The first 5 rows are patterns. Each new row is the sum of 2 different patterns, raised or lowered, with some noise. Before adding, each is slid sideways (what falls off one end comes back at the other) and multiplied by a number that may be negative. Names go in the order of the patterns.
In the rows, 128 means zero.
Known rows, each followed by the names of its patterns:
[119 130 144 131 118 107 136 143 106 124 154 131 129  75 109  99  93 141
 152 130 150 125 110 137 132 106 128  75 120  89  97 142 151 129 136 120
 104 145 131  93 150 142 137 122 165 127]
j_456
[137 135 122 148 145 111  94 117 138 105 115 127 138 126 132 140 121 119
 137 128 129 115 164 116 120 119 107 137 133 153 104  75 120  99 181 148
 130 140 147 130 132 123  91 140 142 142]
j_773
[128 181 124 130 147 108 174  89 138  89 144 120 125 127 126 116 146  98
 137 141 132 140 130 179  83 112 108 144 114 148 117 130 120 144 122 171
 127 123 144 152 149  93 125 111 137 114]
j_144
[129 122 106 132 153 161 127 111  93 102 130 135 102 135 161  77 127 121
 131 181 136 127 108 147 118 120 132 174 129 135 131 119 131 133 121 140
 149 130 152 145 181 140 131 123 141 116]
j_801
[138 146 126  90 117 136  82 117 136 124 128 116 127 144 115 117 164 126
 121 142 120 107 105 129 137 170 128  88 148 118 118 128 178 142 128 175
 135 177 181 137 144 116 110 122 130 118]
j_271

New rows, each followed by the names of its patterns:
[116 150  84 189 117 162 112 126 140 137 150 127  83 153 106 155 142 124
 137  99 173 148 147  95 153 125 151 136 144 114 151 105 122 115 112 118
 100 155 135 153 123 148 140  82 130 137]
j_773 j_144
[178 143 138 152 143 150 110 197 158 162 137 153 141 161 160 148 119 152
 109 173 162 141 139 145 177 156 161 131 166 156 119 157 154 135 173 126
 172 131 175 143 148 149 152 156 159 140]
j_773 j_144
[166 133 117 177 187 165 139 190 160 146 142 161 148 135 145 163 150 138
 148 174 120 162 129 147 153 123 153 141 173 209 156 166 108 135 137 140
 105 145 126 138 190 152 137 142 139 131]
j_456 j_773
[ 84  93 112 119 121 103 164 111  92  93 105  92  96  80  86 105  92 122
  98  73  72  87 110 100  68  74 120  79  83  95 102 136  71  85  79  80
  82  59  65 125  85 107 108  91  96 105]
j_801 j_271
[114 101  78 111  90 145  90 108 118 112  79 102 103 162 113 148 135  83
  78  96  80  79 145 103 111 117 110 146 116 141 139  80  85  80  96 114
 119  75  90 157  83 100  91 116  67  77]
j_456 j_144
[ 66 104 119  47  72  53  36  89  94  98 107 115  93 140  93 105 117 116
  88  87 127 109 105  86  92 128  80  71 100 108  39  97 106  82  90 110
 120 109  82  49 109 130  60 100 102 132]
j_456 j_271
[121 150  94 115 101 132 111 143  91 129 120 137 129 147 117 102 147 171
 141 114  86  96 127 103 109 158 116 126 157  99 145  84 123  88 137 103
 109 130 141 120 128 114 136 131 118 131]
j_773 j_144
[119 144 149 147 130 131 151 143 100 136 138 115 143 155 147 132 125 105
 116 172 122 146 151 129  90 109 145 121 131 108  64 116 119 137 139 137
 130 145 143 113 128 157 139 124 174 133]
j_773 j_271
[ 74  79  41  97 101 123  70  67  92  82 160 112  81  83 115 115 131 116
  68 103 132 105  80 146  95 121 110  44  66  91 124  66  97 105 104  61
 101 103  91  99 105  96 106  80 112  88]
j_773 j_801
[114 144 167 177 150 137 147 166 141 151 177 145 161 192 157 132 150 167
 166 190 159 118 168 152 153 151 203 170 165 178 171 208 212 178 165 144
 125 167 191 153 184 141 143 121 139 153]
j_773 j_271
[166 127 147 184 144 126  76 131 135 144 178 163 141 184 138 104 194 149
 133 144  58 132 115 137 142 171 152 149 101 124 153 146 124 161 151 158
 130 158 142 119 133 115 137 135 133 141]
j_456 j_801
[ 89  94  94 127  99 108 116  94  94 102 100 152  81 126  78 109 107 106
  95 106  71 116  65  98 124 122 116 113 139  61 105  94 100 109 128 105
 105 121 118  99 139 115 105 113 113 126]
j_456 j_144
[ 95  96 106 111  78 131  96 132 109 104 103  93  91 100  90 106  96  98
  94  77  91  78 100  99 108  89 103  83 100 102  95  86 113  78  95 105
  87  79  79 113 102 120  93  89 104  70]
j_144 j_271
[ 88  79  95  90 139 149  91 118  81  80 105  91  61  75 112 105  85 103
  99  42 103  94  62 135  81  98 106  36  74 128 107  70 115  90  69  32
  93  95 131 100  52 107  90  73  75 140]
j_801 j_271
[109 128 140 123 110 161 109 157 115  87 117 114 132  68 171 143 142  87
 137 104 134 126 130 108 134  79 115 129  98  94  79 150 126 143 110 144
 125  80 139 120  94 127  83 169 133 173]
j_144 j_801
[149 143 159 154 144 171 173 186 153 159 151 158 139 150 144 131 155 169
 166 148 138 133 119 155 156 137 161 166 117 140 154 171 185 165 128 130
 159 139 138 151 177 152 168 147 138 146]
j_773 j_801
[150 149 146 169 153 126 122 159 165 201 175 165 156 164 135 123 189 154
 166 141 105 158 143 161 131 161 141 148 116 147 138 147 163 156 142 149
 149 135 139 130 135 128 148 160 169 134]
j_456 j_801
[ 84 183 177 140 167 149 142 142 180 135 190 191 157 189 122 115 126 138
 128 158 145 128 120 160 161  91 151 162 142 136 134 139 150 136 140 171
 142 136 168 106 133 128 152 169 178 140]
j_773 j_271
[168 143 159 135 128 167 145 132 160 151 130 144 156 187 180 145 111 165
 126 136 139 159 155 162 199 147 163 151 129 154 140 112 142 168  98 148
 149 143 156 141 146  98 149 141 134 145]
j_801 j_271
[123 132 114 100 119 148 103 133 120 121 127 104 137 121 105 109  96 166
 105 149 119 126  95 115 123 102 107 111  86 110 110 122 131  97 146 137
 127 103 131 132 134 116 152 120 121 100]
j_144 j_271
[163 141 175 152 175 147 190 119 156 155 145 123 133 184 143 172 159 186
 153  92 137 136 135 176  93 195 161 162 136 156 157 185 160 164 125 194
 139 136 152 169 152 108 199 164 175 141]
j_144 j_801
[145 167 170 155 157 154 108 180 161 158 158 152 145 143 192 146 132 133
 168 121 146 150 165 142 160 139 146 147 152 139 141 160 187 151 140 152
 133 131 159 174 120 114 118 148 196 192]
j_773 j_144
[131 145 141 126 124 144 136 149 139 104 139 103 127 137 168 138 145 163
 146 177 164 128 128 134 140 157 155 132 140 164 133 100 163 144 120 131
 112 132 140 144 127 153 136 131 130 137]
j_801 j_271
[179 197 156 138 158 153 195 156 163 194 169 161 175 150 218 135 175 137
 172 159 164 159 168 163 178 153 177 197 172 174 163 207 126 152 146 166
 157 190 170 166 150 160 148 197 167 149]
j_144 j_801
[104 117  93 138 139  95 107  82  79 102  91  79  97 108  89  62  76  95
  58  95 104  87 102  87  93 104  82  82 122  95  90 104  86  74  77  81
 107 135  98  65 109  82  75 102 159 110]
j_773 j_271
[117 140 121 126 127 116 103 104 100 102  93  99 113 111 122 104 105  62
 100 112 114 106 103 118  62 121 138 112 152  72  90  94 106  88  99 104
 132 131 100  96  91 100 103 106  97 104]
j_773 j_801
[148 147 155 173 141 147 152 150 162 160 156 156 146 150 168 152 141 163
 167 140 158 173 160 163 152 159 143 164 175 162 177 119 142 164 151 145
 134 147 147 161 154 156 148 159 150 152]
j_456 j_773
[100  90 110 109 110  92 120  76  96 111  79 111 108 116  65  62  95  63
 131  93  80 104 107 107 111 100  77 112 106 102 106 121 102 110 129  96
  77  96 106  91  93  94 113 104  89 109]
j_773 j_271
[156 140 120 115 133 108 116 124  85 128 152 155 126 105 109  74 115 119
 102 121 163  65 121 109 131 171 150 118  99 147 122 124 108 166 114 132
 117 111 147 125 115 143 132 143 126 142]
j_144 j_801
[131 106 101 140 148 123 144 143 117 162 146 155 153 140 130 137 142 129
 118 110 143 154 154 114 118 107  92 128 151 107 135 125  71 109 100 140
 192 138 142 109 135 125 125 119 171  97]
j_456 j_801
[108 106  67 122  69 156 117 155  90 112  90 130 106 106  75 119  78  90
 107 112  87  88  97  94  99  69 131 125  58 128 102  74 133  66 125  97
 101  85  82  84 119 126 118  96 128  78]
j_456 j_144
[149 147 147 164 145 113 153 134 126 143 180 162 141 162 131 160 173 149
 140 138 144 117 142 132 148 173 143 118 127 153 111 131 147 158 141 137
 142 146 134 136 159 145 146 150 145 136]
j_801 j_271
[ 52 130  81 139  89 127 103  86 112 108  79 131 113  93  97 109 101  71
 168 121 127  80 107  79 112  95 113  92 106  42  97 109  66  72  83 134
 104 112  91 122  95  43 120  98  78 127]
j_144 j_271
[117 104 106 100 122  97 109  91 100 116 111 121  97 101  87  87 123 121
 103 119 111 108 106 110  87 128 112 111 115 119 111 104 113  93  94  96
 111 115  99 107 118  98 124  98 106  88]
j_773 j_144
[ 89  92  98  99 105  99  73 127 145 119 105 129 149  81  87  96 112  87
 125 110  99 102 115 115 101 117 111 124 140 110  81  82 118 162 105 133
  89  86 107 108  77 133  79 116 118 106]
j_773 j_144
[ 93 101  69  79 101 112  88 107 125  74  94 104 102 125  95 128  84 103
  90  83 111 125 121  87  63  92  81 143 113 109 120 117 114 112 121  79
 112 110 118 102 107  95 107 116  99  90]
j_773 j_801
[108  56 122  96  78  99 103 124  98 105  42  61 127  60 142 120  97  58
  97  98  55  87  26  56  97  92 114 119  98 109 118  77  57  92 137  91
  80 138 114  88 103 105 103  92  88 109]
j_773 j_271
[ 98  84 128 101 135 130 133 129  67  64  92  82 132 152 121 138 123  94
 113 123  79 107  25 103  82  96 125 152 121 133 132  94 117  96  88 156
 163 152 113 151 142 107  96 179 123 117]
j_456 j_801
[108 115 139 128 128 123 113 108  96 103 119 115 113 122 136 113 135  98
 132 147  98 107 118 110  93 118 105  90 128  81  82 105 110 101 123 121
 112 111 108 110 124 127 112 121 137 107]
j_456 j_271
[ 93 141 105 106 101 105 126  68 136 154 127  98 136  93 104  94 120 110
 152  85  81 134  96  90 100 179 128 126 146 129 153 122 125 125  91 113
  79 142  99 148 118 118  85 106 122  84]
j_144 j_271
